There are 4 nested groupings, the coarsest first. Each group lies inside one group of the grouping before and may be the whole of it. The rows also spread widely along 18 directions, which tell nothing about the answers.
Known rows, each followed by its group in each grouping:
[-17  -2  -5  23  11  29 -25  14  38  27   7 -31  -3 -49 -39  13   0   4
  21  17 -12 -23 -14   4 -14  11 -21  17 -30  54   2 -20   8] => Z309 nume Z111 Z619
[  1 -38 -25  -4   9  15  11  31 -29   4  65  28  12 -17  -6  -2  12  38
   6  35  -7  31 -35  -7   6  16   3  24  -4 -10   3  -5  22] => Z309 nume Z111 Z337
[  4  12   4   8   7   9  42  -9 -35  20  18  16   5  46  -1   7  -3  -9
  17  52  13  32 -28 -41  -2 -10  24  27 -17  52   1  -4  52] => Z408 roris Z954 Z802
[ 21  15 -30  34  -3 -10 -16 -23   3  11  -5 -41 -32 -43 -15  18  -7 -23
  30   8  -8 -41  23 -16 -57 -15 -31 -16  -9   6   8  14   0] => Z309 Nupu Z819 Z899
[-13  34  20  19 -16  23 -19 -10 -10 -34  39  24  17   5  12  -9 -19 -31
 -21  72  48  20 -23 -15  -2  10 -54  49  -5 -46 -20  27  23] => Z408 roris Z73 Z205
[ 62 -42   3   1 -31  14   9 -34 -36 -55  30   0 -25 -19 -19   3  -1 -20
  31 -54  25 -38 -12  24  -1 -30  -9 -24  -4 -13  -5  -3  16] => Z408 roris Z954 Z492
[ 41 -36 -22  24 -20  34   0 -15  -2 -10  42   1 -32 -29 -28  14  11  26
  25  11  20   0 -40   0  10 -23  -7  30 -53  17 -41   1  15] => Z408 ruk Z322 Z257
[  4 -49 -13  -4  15   6   7 -12  -4  -2  40  -3  21  26   7   7   2   8
 -19  33  -1   3  -6  -3   1  -6  -3  -1  15 -35 -27  12 -12] => Z408 Vibi Z444 Z961
[ 40 -25 -41  -9  11  20  23   5   1 -25  26  13 -35 -31 -10  -7  21 -38
  12 -32   8 -30   8   0  37   4  10 -48 -17 -36 -24  -5 -28] => Z309 kivan Z681 Z948
[-42 -29 -11   9   2   7 -13 -15  24  24  15 -38  23 -30 -34 -15  24  16
  -2   2 -46 -30   8   7 -11  13  -6 -11   1 -10  24 -14 -38] => Z309 Nupu Z361 Z313
[ 33 -28 -58  -3   4 -14  -3  53 -23 -54  40   7 -61 -17 -31   0 -10  -8
  43  -6  -1  24  10  27   4  32   5  -9 -21  20 -24 -11  40] => Z408 roris Z148 Z28
[-43  15  10  42 -20  22 -22 -40 -17  44  13  -9 -33  30  28 -29   4 -15
  26 -33   7  -1  30  10 -21 -44   2  17   8 -12  -8   8  25] => Z309 nume Z967 Z968
[-22 -36 -16 -29 -33  13  30 -76  29   2  28  -6 -18 -49 -21  26  15  -3
  -2   0 -50 -61   0 -32  16 -25  18 -24 -23  25  62   2  14] => Z309 kivan Z681 Z932
[-17   0 -10   9  50  41  14   4 -15  50   8   5  -7  17 -16  15  -7   2
  16  35  -9   9  -6 -41 -13   1  10   9 -12  63   3 -24  22] => Z309 Nupu Z673 Z206
[ 38 -58 -20 -17  49  15  13  31 -38  -5 -11 -22  11   9 -39  11  -5  52
  11 -13 -17  15 -15  13 -18  32  15 -31  10  44  -2   3 -14] => Z408 Vibi Z444 Z630
[ 44 -50   3  27   1 -10 -50 -38  18 -25  -3   8  22 -16  -3  44 -30  26
  29 -25  35 -34  13   0 -28   1 -17  30   6 -17 -42  -9   2] => Z309 Nupu Z673 Z477
[ -9  -7 -38   8  44 -29 -11  30   3  40 -10 -25  30  21  16  15   1 -10
  -5  44 -17  12  35  -2 -20  27  17 -15  24  -9 -19  -1   2] => Z309 kivan Z282 Z580
[-23  -8 -13  15  12   7  -1 -26 -21  13  -8  -1  17 -21  13   4   5  17
 -13 -13  -1  15   3   3 -21  33   3  -6  31 -45  16  66 -51] => Z408 roris Z148 Z138
[ 15   9  -3 -35 -19 -13   4 -31  -2 -55   2   4  10  -6 -19  18   0 -40
  -6  34   0 -38  18 -12  29   5   8 -27 -23   4  13   0  58] => Z408 Vibi Z942 Z179
[-34  -6  30  -7 -34  26   8 -45   9  -6  24  17   0  13  -9 -31  -8  24
   1   2  -3  -4 -31 -41  -5 -29 -47  32   2 -12  34  16  -1] => Z408 Vibi Z444 Z961
[-45  17  44  15 -27  33 -48 -37   8 -26  11 -25  33  -6 -10 -20  -5 -50
 -23  24  23 -28   9  38   2   6 -46  11  12 -47  -3  -2  -2] => Z309 Nupu Z673 Z477
[  0 -53   2 -30 -15  33   8 -42  31  25  -3 -26   0 -13 -10  23  -7  26
 -11  -9 -23 -33 -26 -10  -2 -40 -18 -15  14  36  29   6  -9] => Z309 kivan Z681 Z932
[-31  17 -19  11 -34   1 -44  -7 -12  11 -22  13 -51  -4   7 -34  -7  61
  41 -49  -2  35  15   7  -2 -27 -23  25   0   6  14  26  43] => Z408 Vibi Z444 Z630
[  5  -9  22  -1  19  -6  22   1  11 -10  -8  14  26   5   3  37 -27 -17
  16  -5  21  14  -5 -13 -27  66  35  23  11  32   9  23  -4] => Z309 kivan Z681 Z932
[-39  22  14 -13 -18  16  38 -10 -16  23  21  12 -14  25  13 -45  31 -30
  12 -33 -17   7  15  -2  36 -11  47 -16 -20  -4  36   6  37] => Z408 Vibi Z444 Z630
[-27 -20 -41  40  24  -4 -61 -11 -25  24  -5   0 -23 -11  -4  10  -8  42
  43 -23  -9  13  44  18 -27   5   3  11  13   5 -19 -13  19] => Z309 Nupu Z673 Z206
[ 11 -74 -27   4  -8  11  -5 -66   4 -36  40  46  26 -57  -8  38   9  31
  12 -10  14 -20 -22 -11  27   7   0   5   9 -51 -14   7 -47] => Z309 kivan Z681 Z932
[ 29 -53 -18 -20  30   1  17  44  11   5   5 -14  37  -4 -22  27   3  28
   1  16  -4  30 -34  27  11  37  21  -9   7  32 -17   8 -18] => Z408 Vibi Z444 Z630
[ 43 -21 -14  46 -21 -14 -13 -33  -9  18  -1 -31   9  -6  12  33  19 -15
  34 -14  32  -3   4  40 -11 -28  28   2 -11 -14 -55  20   0] => Z408 ruk Z322 Z257
[-42 -18  12  16  12  38   9 -26  -9  16  18  45  15 -30  -7  12   2  41
  22 -19   6  28 -30 -15   2  43  31  42  -2  19  25  24 -19] => Z309 nume Z111 Z619
[  5  11   8  16  32  14   5  -4 -38   4  26   4  38  21   4   3   0 -10
 -23  72  10 -15  13 -43 -16  22   6  15 -24 -22 -10  -4  41] => Z309 kivan Z282 Z580
[ 19 -29   3 -35  -6  32  21  18 -11  30  -2  -6   7 -17   9 -12  19  25
 -10 -45 -11  -2 -18  17  22  -9  25 -26   2   4  30  18  14] => Z309 kivan Z681 Z932
[-18 -61   5 -21 -22 -30  10 -30  11   4   1 -45  41  36 -23  -8  22  13
   4 -22 -45 -21   8  33  -1 -14  25 -33  30   5  21 -15 -16] => Z408 Vibi Z942 Z179
[ 70 -39  10  37 -20 -22  15   4  36  11 -12 -33  21  44   2 -11   3  21
  17 -27  38  -5 -26  -2 -30  -3   8  33  -4 -21 -68  22 -60] => Z309 nume Z111 Z619
[-53   9  46  29 -25  20 -11 -54   0  22  33  -5  26  16  10 -25  12 -20
  -6   2  -4 -29  18  -8 -14 -11   5  34 -10 -37  20  -4  18] => Z309 Nupu Z673 Z477
[ 29 -40 -15   4 -24  27  39  -7 -32   2  51  -3   8 -14 -21   7  20  26
   5  48  15  31 -78   4  -2 -13  -7  15  -6  13  -6  21 -14] => Z309 nume Z967 Z968
[ 22 -42 -40 -12  13 -10   8 -14   8  23 -50 -47  16 -11 -26  26  19  22
   3 -16 -20  -4   4  33   8  20  45 -47  12  29  -8  22 -50] => Z309 Nupu Z673 Z477
[ 29 -50  -7   1   2  -8  12  -1   9 -23  19  -5 -16  11  -7  11 -24  -5
  26 -27   7  -9  -6  -5 -38  11 -14  -1  27   0  -9   1 -31] => Z309 kivan Z681 Z948
[ 50 -55 -61  16   9  33   5 -17 -19   5  37  10 -26  -9 -13   0  29  35
   6  13   9  -4 -25 -18  31 -48 -14 -11 -27 -37 -64  -1 -26] => Z408 ruk Z322 Z257
[-14  23 -13  -3  -4 -13  15   5   3  -4   2  -9 -33 -42 -14   4  -2   5
   7  -9 -30  -8  28 -16 -33  70  45  12 -38  23  54  45  28] => Z309 Nupu Z673 Z477

New rows, each followed by its group in each grouping:
[ -4  -1  -8   4   8  70   5 -31 -15  44   9  -9   9  -9 -29  -2  20  21
 -18  67   3 -12 -45 -33  27 -51 -33   1 -28  30  -6 -16   8] => Z309 Nupu Z673 Z206
[-31 -11   9   0  -3  47  38  -6 -11   9  -6   9 -27  -6 -17 -31   8  48
  -1 -44  -2  42 -32  -3   2  60  41  25 -14  23  26  59 -48] => Z309 kivan Z681 Z932
[ 17 -42 -23  41  34 -14 -42  31 -33  21  20 -42   8   2  -7  15  -1  31
  22  -4 -15   4  33  36 -58  21  11   7   1  -6 -30  -6  23] => Z408 ruk Z322 Z257
[-29  14   8 -30 -27  37   4  -3  16   4   8 -17 -23   1  -8 -55   3 -24
 -28   2 -13 -15 -13 -10   5 -22 -61 -20  21 -31  37  14 -26] => Z309 Nupu Z673 Z206
[ -5 -42 -26  24   7 -19 -53  -1 -17   4 -12 -29  18  20 -14  -8 -10  54
  17  -3 -10  14  11  25 -35  -9 -41   5  40 -19 -25  -6 -20] => Z408 roris Z73 Z205
[  9 -37   0  27  26   9 -30 -11 -33  14  -4  -6  43  26   0   0   9  28
  10 -12  11  -9  22  13   2   3  24  -1   5 -21 -42 -25   7] => Z309 kivan Z681 Z932
[-50  36  17   9 -16 -13   9 -39  13 -57   9  21 -19  17 -26 -33 -13 -27
  12   4  -4  -9  26 -43 -14  57  -5  28 -19 -18  22  23  -9] => Z408 Vibi Z942 Z179
[  3   1 -22 -10   3  25 -27  26  29  36 -10  19  15 -28   7   9   6  30
  -1  23  14  18 -25  -3  42 -13 -10  18 -12  14 -19   3  31] => Z309 nume Z111 Z619
[-35 -18   2   8   2  -9   3 -25  29  35  12 -48  -5  11  12  22 -19 -19
  -9  13 -33  -9  14  -5 -72   2 -14   4  36   6  33  42 -23] => Z408 ruk Z322 Z257
[-17 -27 -33  37  12 -59 -33 -20  -6  48 -15 -20  47  21   6  26  17  30
  48   3 -19  13  31  14 -23 -20  22   0  30   0 -21 -20  12] => Z408 Vibi Z942 Z179
[ 13 -47  -7  36  32 -19 -50   4   7  43 -32 -24  50  -7  -8  25  -7  69
  33 -40  -9  -5  14  14 -43   6  -5  14  25   8 -17  -7 -20] => Z408 roris Z73 Z205
[ 17 -53 -49 -34  15   7 -32  29  45  10  -4  -5  34 -18 -20  32   8  55
 -30  53 -16  12 -19  18  60   4   3  -1 -12  22 -39  -9  19] => Z408 roris Z73 Z205
[ 38 -11 -16  25  21  35  10 -13   4  10   0 -11 -17 -39 -40  23  -8  28
  16  20  12 -17 -34 -41 -32  13 -23  18 -34  37  -8  14 -31] => Z309 Nupu Z673 Z206
[-25   8  20  24  10  21  14 -21  58  72 -26 -60 -11  22  19   5   1 -48
 -10 -31  -4 -19  27  17 -30   5  37  -3   6  21  -7  36 -44] => Z309 Nupu Z673 Z206
[ 48 -60 -33 -15  38  -3  31  55  23  29  27 -34  13 -37 -26  42   4   9
  13  14 -31 -15 -25   0 -25  22  14 -24  -6  51   9 -19  -7] => Z309 kivan Z681 Z948
[-25   2  27  -9  33  24  37 -19  34  -7  40  33  28 -34  -2  32 -13 -58
   0  12   3 -24 -14 -46 -16  41 -11   6   9  -6  42  16 -26] => Z408 Vibi Z942 Z179
[ -7   6 -17 -11  56  22 -35  21 -16  25 -43 -19  11 -12  20  47 -14  20
 -34  14   6  26  37  39   0  55  47 -14   6  26 -15  63  40] => Z408 Vibi Z942 Z179
[-11   1 -17   0  27  16 -25 -13  41  55 -37  11  17  -3  10  41 -18  47
  -4  27  -1  11  -3 -38   8  -9   2  31  -8  50  -8  18  28] => Z408 roris Z73 Z205
[-10   7 -33  47  40  -9 -37  -2 -15  11 -28 -38 -22  16 -26 -13 -18  26
  18   4 -18 -10  44 -24 -65  22 -31   0   3   3 -17   9 -25] => Z408 roris Z73 Z205
[-12   1  -2  15  -2 -32 -17 -20  -9 -52 -23   2 -26  49  -8 -28 -23 -19
  29 -53   5  -2  58   8 -21  45  16  -3  17 -20 -16  11 -15] => Z408 roris Z73 Z205
[-41   4 -49  17  29   1  -2 -21 -27  17  12 -37 -25   6 -27  -6   7 -19
  -1  57 -47 -14  38 -21 -32   6  -6 -33   5   7  12  -5  -6] => Z309 Nupu Z819 Z899
[  8 -12 -31  22   5   9 -19  -1 -13  40 -22  14 -36  25   0 -18   0  64
  48 -37   4  21   8 -25  -2 -34   7  21 -10  28 -27 -13  22] => Z309 Nupu Z361 Z313
[-43 -34 -18 -24  16   8  -4  11   3 -15  60  16 -11  16   8   9 -25 -14
 -14  52 -20  15  10  -7  -9  21 -15  13  27  -5  11 -10  32] => Z309 kivan Z282 Z580
[ 40  -4 -13  21 -12 -15  13  -1 -26 -29 -10 -26 -25   6 -47 -21 -13  26
  36   3   5   0 -20 -29 -61  23 -31  13 -11  17   5  13 -29] => Z309 Nupu Z673 Z477
[ -3 -40 -42 -14  46  30 -10  39  -4 -14  16   3   3  -3 -41  -4   2  46
 -12  42 -14  29 -20   2  28  36 -15  -6 -10  15 -31  -8 -16] => Z408 Vibi Z444 Z630
[ 28  -1  11  26  20  20  -9  14  23   9   9   2  14   5   2  -1 -14  36
 -19  21  23  -3 -13 -41 -26  27 -17  55 -32 -16 -30  32  -4] => Z408 roris Z73 Z205
[ 34 -49  -8  23  35 -16 -12  18 -18  27   9 -29   9   9  14  26 -28  23
  26 -19  -2  -8  14  -4 -87   2 -19   3  42  -3  -2   5  -7] => Z309 kivan Z282 Z580
[ 23  -1  -7 -42  23  12  -9  47  20  19 -44  -3 -11  43 -14   1 -39  18
   9  21  -1  14 -14 -36  -7 -15 -38   2  14  75   3 -25  43] => Z309 Nupu Z673 Z477
[ -1 -28  -4 -36 -41  20  -6  26   4   3   9 -14   1 -32   2 -16  12  34
 -17 -15  -4  24 -34  48  25   0  -5  -2   9  -4  23  30  15] => Z309 kivan Z681 Z932
[-38 -41   2  -5 -25 -21 -15 -31  20  24  -9 -46  40  31 -23 -16  20  43
 -16  10 -45 -11  19  23   1   6  32   4   5   6  10 -10  -4] => Z309 Nupu Z673 Z206
[-27 -43  -2  19  24  38 -59 -11  -5  26   4 -24  58 -51 -26  23  19  50
 -18  14 -10 -11   2  51  13  27  11   7  -8  -8 -13  -9  -1] => Z309 Nupu Z673 Z477
[ 26 -30 -25 -28  17 -21  22  42   8  23 -13  -4 -13  49  19   6 -18  21
  10  -8  -3  45  -7  -4 -12  -1  14  -4  31  28 -10  28   9] => Z408 Vibi Z444 Z961
[-11 -11   2  15 -16  16 -81 -15  42  28 -35   5 -11  -7  24  -6 -14  71
   1 -55  14  -8  36  13  12 -15   1  43 -12 -15 -33  18  37] => Z309 Nupu Z361 Z313
[ 26 -16 -26  31  10  -5 -46 -19 -37  27 -44  -7  26 -28 -12   0  12  86
  27 -34   0  -6   6  -7 -17 -17 -14   0   2 -12  -5   9   2] => Z408 roris Z954 Z802
[ -7  -6 -29 -27  29   4  17 -34 -26 -15 -40  20  14 -14 -31  13  10   0
  15  -7 -22 -20  20 -34  30  33  34 -52   0  25  29  -8 -11] => Z309 kivan Z681 Z932
[ -7  23  28  10 -53   6 -19 -41   0  27 -10 -23  19 -13  12  12   6 -37
  23   4  20 -13  -6  29   4 -55  -7   2   3  18  16   0  54] => Z309 Nupu Z819 Z899
[  9 -24 -20  -9  12  -4 -16  25  -8 -11  13 -16  -3 -44 -24 -23  16  -8
  18 -54 -32 -41  35  21 -10  24  -4 -43   2 -36  30 -20  -8] => Z309 Nupu Z673 Z477
[-17  -8   2  -8 -30 -10  -6 -29 -52 -18  -5  -5  13  33  -5 -24  11  14
  15  -2   0  20   4  25  13 -16   9 -15  15  -8   9   9  31] => Z408 Vibi Z444 Z961
[  2 -13 -25  -8  28 -15 -18  56  51  30  -1  -2  24  17 -17  14 -20   3
  19  49 -12  11 -16 -33  -3 -10 -50  16  10  46 -15 -48  24] => Z408 roris Z148 Z138
[  9   1 -41  18  58  16 -28  30  17  43 -20 -13   0  19  -1  27 -19 -14
  12  47  10  10  12 -19   0 -17 -29  -7   5  37 -54 -21  14] => Z408 roris Z148 Z28
[  3 -54 -46 -10 -10   3   8  12  12  13  35   9  -6 -11  10   3   8  21
   7   1   2  45 -42  24  15 -21 -25  -1  41 -27 -16  23 -45] => Z408 roris Z73 Z205
[ 41  33  -7  22 -20 -23  -7 -23  12  15 -37 -38  24  15   5  13  -2 -11
  -7  58  24 -22   0 -32 -21 -19 -14   9 -17  -3 -29  28  15] => Z309 nume Z111 Z337
[ 23 -17 -26  -5   9 -32  23  24 -15 -33 -13  -1   8 -21 -48  10   4  17
  49 -11  -7  24 -21   5 -14  55  14 -13   0  38  13   6 -21] => Z408 Vibi Z942 Z179
[ 24 -28 -43  -4  12  -9   7  35 -24 -19  13   6 -37 -20 -11  -5  -1 -14
  46 -43   0  12   6  21  -9  16  -4 -36  23  -4  -1  -8 -17] => Z309 kivan Z681 Z948
[-22   1  10  -5 -11  22  -7 -26  31 -48  38  10 -28  16  -8   2 -38 -16
 -29  53  10 -15   6 -35 -13  35 -19  46 -19  -4 -11  24  22] => Z309 nume Z111 Z337
[ -8  34  -9  23  30  28 -53  52 -37  64 -28 -37  17 -23  16 -14  17  25
 -12  -2  -3  14  31  41  -3   4   6 -11 -16  -2  -4  21  61] => Z408 roris Z148 Z28
[-15  -2  18   2  -8  28 -12  -2  48  26 -15 -34  26  15 -17  16 -20  -9
  -8  60  17   9 -46  -1  -9 -15 -45  28  14  53 -18   0 -12] => Z309 nume Z111 Z619
[ 35 -19 -23   1  -6   3 -11 -13 -57 -64  20  -9  15 -10 -54 -18  15  43
 -18  58  -9 -19  -8 -22  -3  27 -20  -3 -41 -33 -10   5  15] => Z408 ruk Z322 Z257
[-20 -16  27  27   3  26  -3  28 -25  54  17 -24   8  45  20  -7 -16  38
   6   8  16  60 -32  25 -50   2   6  54  26  34  -8  26  16] => Z309 nume Z111 Z337
[ 29 -22 -22  20 -20  14  -9 -25  16   7  13  -7 -28 -38   0  -5  23  11
  14 -55   2 -37  15  11  16 -23  13  -6 -37 -31 -19  18  -1] => Z408 roris Z73 Z205
[ -8  38  -9   4  -2 -11 -15  34  32  38 -49 -19  -7  -7  12  27  -7 -18
  32  -7  19  47   8  43  15  19  36   8 -10  70 -12  30  47] => Z408 Vibi Z444 Z630
[  2 -35   3 -27  53  48  35  39  13   9   8 -16 -27  16 -18  -3 -11  14
 -23 -28 -21   8   0   3  -6  57  38 -15 -13  44   8  30 -17] => Z408 Vibi Z444 Z630
[-33 -35 -23  18   1  16  -8 -42  -7   0  30   7 -10  33   4  -9  -2  -6
   6  20   4   6   6  -8   5 -21 -18   5  25 -31 -35 -11 -27] => Z309 kivan Z681 Z932
[ -4  11 -20  17  11  -6  -7  19 -12 -21   5  -9 -26 -13 -18 -18  -7 -20
  23 -16  -2   6  16   8 -26  37 -18  -8   4 -13   5  16 -17] => Z408 roris Z73 Z205
[-24  16  18   9  24  40  34 -36  26  10  -9  35  18   6 -14   9   2  -2
  -8  14  15   6 -18 -51  30  45  40  32 -40  28  -3  26 -24] => Z408 roris Z73 Z205
[ 37 -15  -6  35 -26 -39 -46 -20  -1  -6 -24 -15  43 -26 -17  14  15  48
  35 -28   7 -26  22  20  -4   5  24  19 -34 -10 -22  -5  32] => Z408 roris Z73 Z205
[ 48 -10 -11  17   1  10  25   3 -14 -30   3  -8 -47 -31 -42 -19  -4   7
  40 -58  -2 -33  -7 -32 -40  21 -18 -10 -32   9  17  16 -26] => Z408 roris Z148 Z138
[ -5 -21   3 -23 -15  39 -28  22  26   5  -8 -19 -42   4  23 -29 -12  -2
 -21 -69   9  15   6  54   8  -7 -23 -11  31 -32 -12  47 -19] => Z408 ruk Z322 Z257
[-44   6  36 -21  -2  24 -20  27  52  34  18 -21  16  31  21 -20  -4 -51
 -30   1 -12 -18  29  29  18   2  13   3   3   6   5 -15  51] => Z309 nume Z967 Z968
[ 10 -35 -20  42 -15 -28 -55 -47  17  -6   7  -6  25 -30  11  48  -5  15
  18  -2  17 -20  29  25 -12  -1   6  24  -1 -34 -41  17  15] => Z408 roris Z148 Z138
[-22  -6  20  22   8   0  25 -49 -44  27  19 -21  45  27  -4   1  15 -25
  12  20 -18 -29  12 -23 -33  -9  26 -14  12  -3  29 -14   6] => Z309 nume Z111 Z337
[ 30 -17  17 -16  17 -11   7  56  50  -2  22 -22  16  20   2  11 -21 -83
  14  -7   6 -20   4  11 -23   6 -26 -15  22   3 -10 -29   6] => Z408 ruk Z322 Z257
[ -3 -30 -33 -35  32  15 -12  24   5 -30  14   7 -21 -13 -23   1 -18  40
 -24  17 -30   0  15 -14   4  45  -7  -9 -10   6  10  19  17] => Z408 Vibi Z444 Z630
[-28  -9  15 -11 -52  14 -37  12  42  -8   6 -15 -35  21  -9 -40 -15   0
  18 -33   2   4  -2  37  17 -27 -31  25   4  19  -8 -20  33] => Z309 nume Z111 Z337
[-20  16   0  20 -16  -3 -78  -7   1   4 -17 -44  -3 -24  -6  18 -43  26
   6  48  -2 -11  13   2 -68 -14 -82  30  18  23  16   7  54] => Z309 kivan Z681 Z932
[ 13  -9 -16   9  42  -4  16  17  -5  27  -2  -3  -5   1  10  -9   7  -4
   7 -50 -21 -22  39 -26 -26  29  30 -22  -3 -21  14  19 -12] => Z408 roris Z148 Z138
[ 33  11 -11   0  21  23  24 -19   9  15 -11 -12 -25  24  31  59 -36 -63
 -11  45  43  11  -5 -15 -15 -14   3  -8  12  39 -32  52  16] => Z408 roris Z148 Z28
[ 45 -20 -24  28  22 -11 -23  17  -8 -15 -14 -12   9  -4 -36  -2 -19  46
  27  11   9  -6 -13 -36 -45  12 -58  14  -2  -1 -27  -2 -28] => Z408 roris Z148 Z28
[ 19 -10 -46  30   5  13  -6  -3 -47  44  15  -7 -19 -18  16  -4  36  30
  13  -8   3  15  15  18   8 -16  43  -5 -24 -29 -29  22  20] => Z309 Nupu Z673 Z477
[ 14 -37 -23  -9   8 -31 -13  30  -9   7 -23  -3  34 -12 -29   1  11  30
  63 -43 -14  19 -11  28   5  -3  -8 -31  32  23  11 -35  -9] => Z408 Vibi Z444 Z630
[ 44 -21  -7  -2  37  17   3  -7 -41 -42 -11   7  15  22 -10   7  -4  -1
  -9  -4  28  -5  16   4  12  37  24 -28  -5 -25 -41  22 -10] => Z408 Vibi Z444 Z630
[-18  14 -37 -18 -12   1  -2  28 -10  69  -9 -30 -16 -11  13 -25  32  32
 -11   5 -40  18  15  12  12 -19  27 -17 -11  10  31  21  44] => Z309 Nupu Z673 Z206
[  6  12 -33 -11  -7  28  48 -31  -3  -2  26  34 -77  15  10   9 -14 -36
  15  20  10   8 -11 -59  13 -30   2   3 -22  33   2  28  32] => Z408 roris Z148 Z138
[-21 -23 -36 -16  29  50  -6  19 -23  31  14   8 -25  34  -2  -4 -13  36
 -14  61  -2  46 -30 -17  13 -25 -27   7  21  36 -22  -1  20] => Z309 nume Z111 Z619
[-37   2  16   4 -16  25  -6  -8  43  27 -19 -28 -36  -5   2 -22 -18   0
   1 -50  -4   8  -2  15 -35  14 -21  15  28   8  25  47 -51] => Z309 Nupu Z673 Z206
[ 13 -25 -44 -22  43  38  -8  20 -16 -11  15  35  -1 -16 -20   0   8   8
  -5  23   4   0  -1 -18  51  11  -4 -26 -10 -11 -27 -26   5] => Z309 Nupu Z361 Z313
[ 41 -38 -17 -10 -46   4 -18   3   2 -62  10 -32 -39  23 -41 -29  -5   4
  11   4  14 -14 -11  32  19 -20 -32  -7 -18   7 -49 -25  12] => Z309 kivan Z681 Z948
[  4 -11 -12   3  21   4 -19  28  31 -19   6 -47  -1  28 -35 -24   4 -51
 -16  24 -13 -39  45  22  12  31   5 -26 -21  -9 -48 -38  -3] => Z309 Nupu Z819 Z899
[ 33 -28   0 -14   7  25  30 -14  52  -5  -9   5 -21  -9  -9  15 -20  -3
   2 -31  17 -19 -23 -33  -8  15  -4   5  -1  14  -7  30 -55] => Z309 Nupu Z361 Z313
